The first 9 rows are patterns. Each new row is the sum of 3 different patterns, raised or lowered, with some noise. Before adding, each is slid sideways (what falls off one end comes back at the other) and multiplied by a number that may be negative. Names go in the order of the patterns.
Known rows, each followed by the names of its patterns:
[-14   3  -3  -2  -9  -7   9   4  13   2  14 -17   6  -9  15  10  11 -12
   0   7  12  -4   6  -4   4  -8  -5   2  16   0]  (3)
[ -9  10  17 -10   6   6  -6   8 -14  -4  11   7  -9   7   6 -15  15   0
  12   4  10   5  -9 -12  -1   1   1  -2 -11   2]  (7)
[ -1   6  16 -10   6 -17  15  15 -11   2  16 -10   3  -8  -5   4  14 -17
   9  17 -10   2 -10 -15   0   7  17  -3  -5   7]  (2)
[  9  16  15  -9 -10  15  -6  -3   8  -4 -14 -13   7  17  -5 -15  -2  -5
  12  17   4  -2 -14  -4   7   8 -11 -17  10  -6]  (5)
[ -5  -1 -13  -4 -13  -1  -7   9 -14  -4   7 -10 -15   6  -4   2  -3  12
  -6  -6  15  -1 -17   5  -1   9   3  13  10  -4]  (0)
[-11 -12  13   9   3   4  10  11  -2  14 -10  -4   0  -2   1   2   8 -10
   8   6 -12 -12  -4 -15  -6  -2   3  15 -12  -5]  (6)
[ 12  -4  -4 -11  15  -9   9   9 -15  17  -2   6  -3 -14  11   9   9  -1
  -5   0 -14   2  17  -3   0 -12  -3 -10  -6   3]  (1)
[ 12  -6  10 -10 -17 -11  -3  -4   9   1 -17 -16  15  13  -7  -8  -3  17
  16 -11 -12   3 -13  11 -11 -16  16 -12   0 -16]  (8)
[ -6 -13  -3  16 -12 -13  -6  11 -11   6   0  15 -17   7  13  -2  17  -1
  16 -16   1  -1  -2 -10  -1 -14  16   0 -11 -11]  (4)

New rows. What belongs after each?
[ -8  -4   7  20 -15 -14  13  36  -6   4  -1  26  11   6  13  12   2   8
   9 -27  16 -12   5 -27  22 -10  29  -1 -21 -18]  (6) (8) (4)
[ -4  20  -2  15  -2  22  -5 -23  29   5  15 -16   1 -11 -13   1  35  -6
  -6  -7  -9   2 -13  19   5 -15   7  -8  11   7]  (7) (1) (4)
[  8   8  15   1  10 -11   6   7   6   2  16  -5  -7   7  14  11 -14   1
   2   6   4  21  -7 -21  12 -11  -1 -11   6  12]  (2) (5) (4)
[-18  -6 -19  -7   3  -9  -3   7 -17   9 -30   4  20 -15   1  -5  -3 -31
   4   8   5   9   5  -7 -14 -19   2   5 -16  -4]  (7) (5) (1)
[-27  -8 -15   9  -5   4   2 -32 -17 -21  14   2 -17   2  10 -11 -14  -2
  -3 -25  -9  10  -9 -32  12  -3  -4 -25  13  -9]  (5) (0) (1)
[48 22 23 32 34 35 -4  8  1 21 15 39  3 29 -7 16 30 28 16  9  5 32  4 12
 15 37 24 22 15  2]  (3) (7) (8)
[-33   2   3   1   6  10   2 -21 -17   5  22   0  10   3 -14 -10   9   6
   2  -7  -1  11   6   0  -2   5  -5 -17   4   4]  (5) (6) (1)
[-17   8  -4 -18   7 -11  -9 -13  -6  12  10  -9 -26   2  -1  -2  -7  -6
  -7  -2   9   2  -7 -28   9 -25  13  21   7 -22]  (3) (5) (0)
[ -7   6   1  11  20 -13  -2 -13   0  20   3 -24 -18   2  13  10  -8 -10
  -2   6   1   9  -9  19  18 -18   4   5   4   8]  (7) (1) (8)
[ 21 -19   4  -1  -9   5  21 -15   0 -10  -7   4 -13 -14 -11   7   0  -6
  -5 -30  -4  -3   3  15   0  -6   3  10  28  -8]  (2) (6) (1)
[ 27  50   8  30   2  12  17  14  -5  23   0  39   2  15  -1  20 -10   3
  28  -8   1  23  23  -8   5  25  34 -13  19  28]  (0) (8) (4)
[ -4  -8  -5   4 -25  -1 -18  -9 -11  11 -17  13  -1 -12  -6 -14   5   3
 -19   2  10  20  -7  -7 -13 -21  -4  -3 -13   3]  (3) (6) (1)
[-20 -27   7 -22  -9 -27 -18 -29   2 -19 -25 -25 -27 -27  -9 -21 -43 -41
 -10 -17  -9 -23 -21  -9  -7 -36 -38  -8 -32 -15]  (6) (1) (8)
[17 -4 28 23 32 10 31 24 37  7 32 24 27  6 38 29 -4 30 34 18  4 28 18 15
 15 27 13 20  5  0]  (7) (2) (4)
[-39   2  18 -25  -1 -12 -22 -22 -39  -7  -1  -2  -6 -13  -4 -27   1 -28
   1  -7 -21   2  -6 -31 -10 -15 -10 -29 -13 -12]  (7) (0) (6)
[-12   2 -13  -4 -13  11 -22   5   6 -32 -23  -3 -16   0   0   8  -1 -13
   4 -17 -25  12  -2   3   6  28  14 -15   7 -16]  (5) (0) (6)
[-34   8  -5 -18  -1  -8 -28 -31  12  15 -16 -16  -9  -4   8  30   5  -5
 -33 -25  -5  -9 -34 -19  -9   6  -9  -3   8 -19]  (7) (5) (0)
[-18 -17 -27 -33  -6 -16 -25  15  14  -4   7   2 -23   0 -34 -11   7  15
 -13 -17 -20 -23 -18 -18 -11 -22 -22  14 -20 -20]  (7) (0) (6)
[-12 -14   6  -1  -7  -5  10  -2 -11  11   9  -4 -16   0 -36 -17   1   3
  13 -18 -28 -15 -17  25   9 -20  10  15   2 -11]  (7) (6) (8)
[  7 -12 -19  22 -10  30   6  17   4   2  20   3   7 -10   6   7   4   1
  37  -6 -12 -15   5  14   8  14  -9 -18 -23  22]  (5) (6) (4)
[ 15  14  38  17  40  -4  19   8  40  28  29  30  18  23  40  40  22  11
 -13  31  17  40  10 -18  17  11  11   5   7  26]  (6) (8) (4)
[-15   7   1  18  10  18  24   7  26  -2   5  19  11  -7   7   0  12   8
  -6  -2 -15   1   6  10   6   2  -1  18 -14  11]  (7) (0) (4)
[  1  15  16   8  -8  16  -3   7  11  -8  10  22  -6  -9   1  10   3  -4
 -10  12  26  16  13  26 -27  19   2  29   7   0]  (3) (1) (8)
[ -6  21   9 -13   8  -4   3 -17  -1  -2   3  17   9  -1  17   8 -11  -5
 -15  13  25  18  20 -24   3 -21  20   0  10  -6]  (3) (7) (6)
[ 15   1   8   4  -7  13  26  15   4  -1   4   0  -8   6  14  -9  12   9
  25 -11  11  17  10  -2  30 -10  10  21  10 -15]  (3) (2) (5)
[  4   3 -17  -9  -2  12  22  -3   1 -31 -10  11   9 -11 -17 -13 -10   7
  22   9 -28  -7  15 -13 -14 -19  -6  -2 -13   1]  (7) (5) (8)
[  1   5   8   1  11   0  -7   5 -23  13  -3   2   5  -8   6   4  -7  -1
   4   5  -9  -1  -6   8  -2  -8  -1  -2   4  -2]  (3) (7) (1)
[  3   2  -9  15  -5 -28  19  12  -9  15 -11   1   0 -15  11   8  -3   5
   3 -16   8 -19  -6 -25   5   9   7   5   9  -6]  (7) (2) (6)
[ -8  19   1  24 -14   7  28  28   8  18 -10   6  26  32  21  28 -12  -3
  38  22   5 -23  18  -1  22  21  38  -9  -6  24]  (2) (5) (4)
[26 17 20 26 -6 14 22 16  0 16 -6 28 14  4  4  9 11 16 33  6 10  2 39 -2
 22 16  5 13 12 23]  (7) (1) (4)
[-17  -7   2  13 -17 -15   8 -11 -20  -5 -18   0   6  -2  10 -13   5   0
 -21   3 -10  20 -17   7 -12  -3  -1  -2  -4   3]  (7) (0) (8)
[ -1 -11   0  -9  -9  11  -3  12  -9 -22  -8   0  10 -13 -17   5   5  11
  -6  -4  -6   5 -21  21  -4   8  -1 -16  16   6]  (3) (7) (8)
[ -8   7  -8 -34  21 -16 -10   0 -18  14  14 -38 -23   4  -7 -10  28 -42
  11   9 -32  -5 -21   2  -7   4  -1  -4   5  18]  (7) (2) (8)
[ 19   7 -10  12  -4  -9   4   6  16  -8 -19   7   8   1   5 -14  -6  -8
   0   1  14  -4 -17  19  17 -15   0 -16 -22 -16]  (7) (2) (5)
[ -3  23  -3   8  13  11  16   0   2  30   3  -1   3  14  34  13 -13  24
  -9  19 -17  -3   0  16   7  24  24   0  -2  -9]  (2) (6) (8)
[  1  -4  16  -5  -2  -8 -22 -15   7  -1 -21   1 -17   7  -6  22  -8 -25
 -11  -5 -11   5  -5  -9  -7 -14 -10  25 -17 -18]  (7) (2) (5)
[ 11   6  -3 -22 -12 -11  18 -12   0  -4 -34   4 -24  -2 -27 -21  17 -10
  -8  -1   4  -8  -5  15  -7 -28 -10  -1 -11 -17]  (7) (5) (1)
[  0 -18  -5  -1 -12  10 -29  -4 -22 -21 -14   7  -5 -26 -17   4 -31   1
   8  -5  -9 -28   7  -2 -26   7 -14 -14 -16  -5]  (5) (0) (1)
[  3 -15 -15 -13   5 -10  18  -6 -12 -14  29   4 -10  -5 -10  17  14 -23
  -3   2  -1   0   3 -27   7 -20  22 -12  18 -23]  (3) (0) (8)
[ 32  18   0  17   5   9  23  22  28  12  36  26   5 -11   1  12  -4  12
   5   3  -7  42  25 -12  -5   6 -23   1  -3  13]  (7) (0) (6)
[-25  11  12   7  17   5  -4 -12  18  21 -18 -13  -4 -17  13 -35   5 -16
 -19  18 -17 -19 -23  16  -5   5   0   1 -13  17]  (7) (1) (4)
[ 15  -3  28   5  28  17   9   3   6   4  -3   1  21 -10  30  12   8   2
   9   5   8  26 -12   5  14  15   4  18  26  18]  (3) (7) (6)
[-14  -5  -2   4   6 -26  10 -18   8  12 -13 -10   2  -5  -4 -13 -16  -3
   6 -15   9  25 -12  -3  -8  -6   4   1  23 -17]  (2) (5) (4)
[ 21  -1   5 -11  -1   9  -6  14  -1 -14  -4 -14  -1  -1   1  -6 -19  -3
  -7 -15  -5 -11 -14 -18 -18  15 -14  -1   3 -20]  (0) (6) (1)
[-11   5  15 -30   7   8  -6 -16 -17  11  -1   7  -7 -25   4  28 -13  12
 -26 -16   3 -27   0   8  -2  14   7  -6  -4  21]  (7) (0) (8)
[  2 -17  -2  14  23  -4  -6   6 -27  11  23  10 -14  -8   3  -9 -29  18
   6  -6   1 -13  21 -20  17   6 -22  14  -6   4]  (0) (1) (4)
[ -7  -7   7   2  25 -11  13  35   0   6  24  -6   0   4  -5  -1  11  -3
   0  31   3 -15 -24  -4  -5   0  14   4  22   8]  (2) (6) (8)
[ -8   0  -9   9  -2   4 -15   7  -6  -4 -28 -12  -3 -10  12 -12  19 -37
 -24 -10   2 -10 -13 -14   6 -14   2 -15 -13  -5]  (3) (0) (4)
[ -8 -28 -14 -21  -8 -16   0 -17 -23 -10  -5 -10 -22   6 -32 -24 -12   5
 -23  -6 -16 -13 -30   4 -11 -27 -13   5 -18   2]  (5) (0) (4)
[-18  -9  -2  -1   6  18   5 -17   8   5   4 -18 -30  19  -2  18  22   4
 -26 -12   1  -7  -8   9 -22  -5  -5   9  11  -4]  (3) (5) (6)
[ -7 -23 -26 -14  -6  16 -31 -20   5 -14 -33  -5 -16   7  11 -16 -26  10
 -21 -32  10  -5 -11 -14 -11 -14 -20 -20 -26 -12]  (3) (2) (8)
[ -5   0  17   3   9 -16   5 -11   7  -3 -17   8  -8  18  15  14   8   2
 -16  30   0   8  24  -6 -10   3   4 -17  -5  17]  (5) (6) (4)
[-34 -19  16   6  -4 -18   1  -1  28 -19   1 -17 -14 -16   9   1 -30  -8
  12  -2  -6   4   4   7  -2 -10   6   3  -9  -4]  (7) (5) (8)
[-26 -18  -3  -4 -31  19 -17   0 -10  -9  11  10   6 -15   0 -27   0 -20
 -10 -27 -25  -6   9  10 -32 -30  -1 -14 -24  25]  (7) (2) (4)
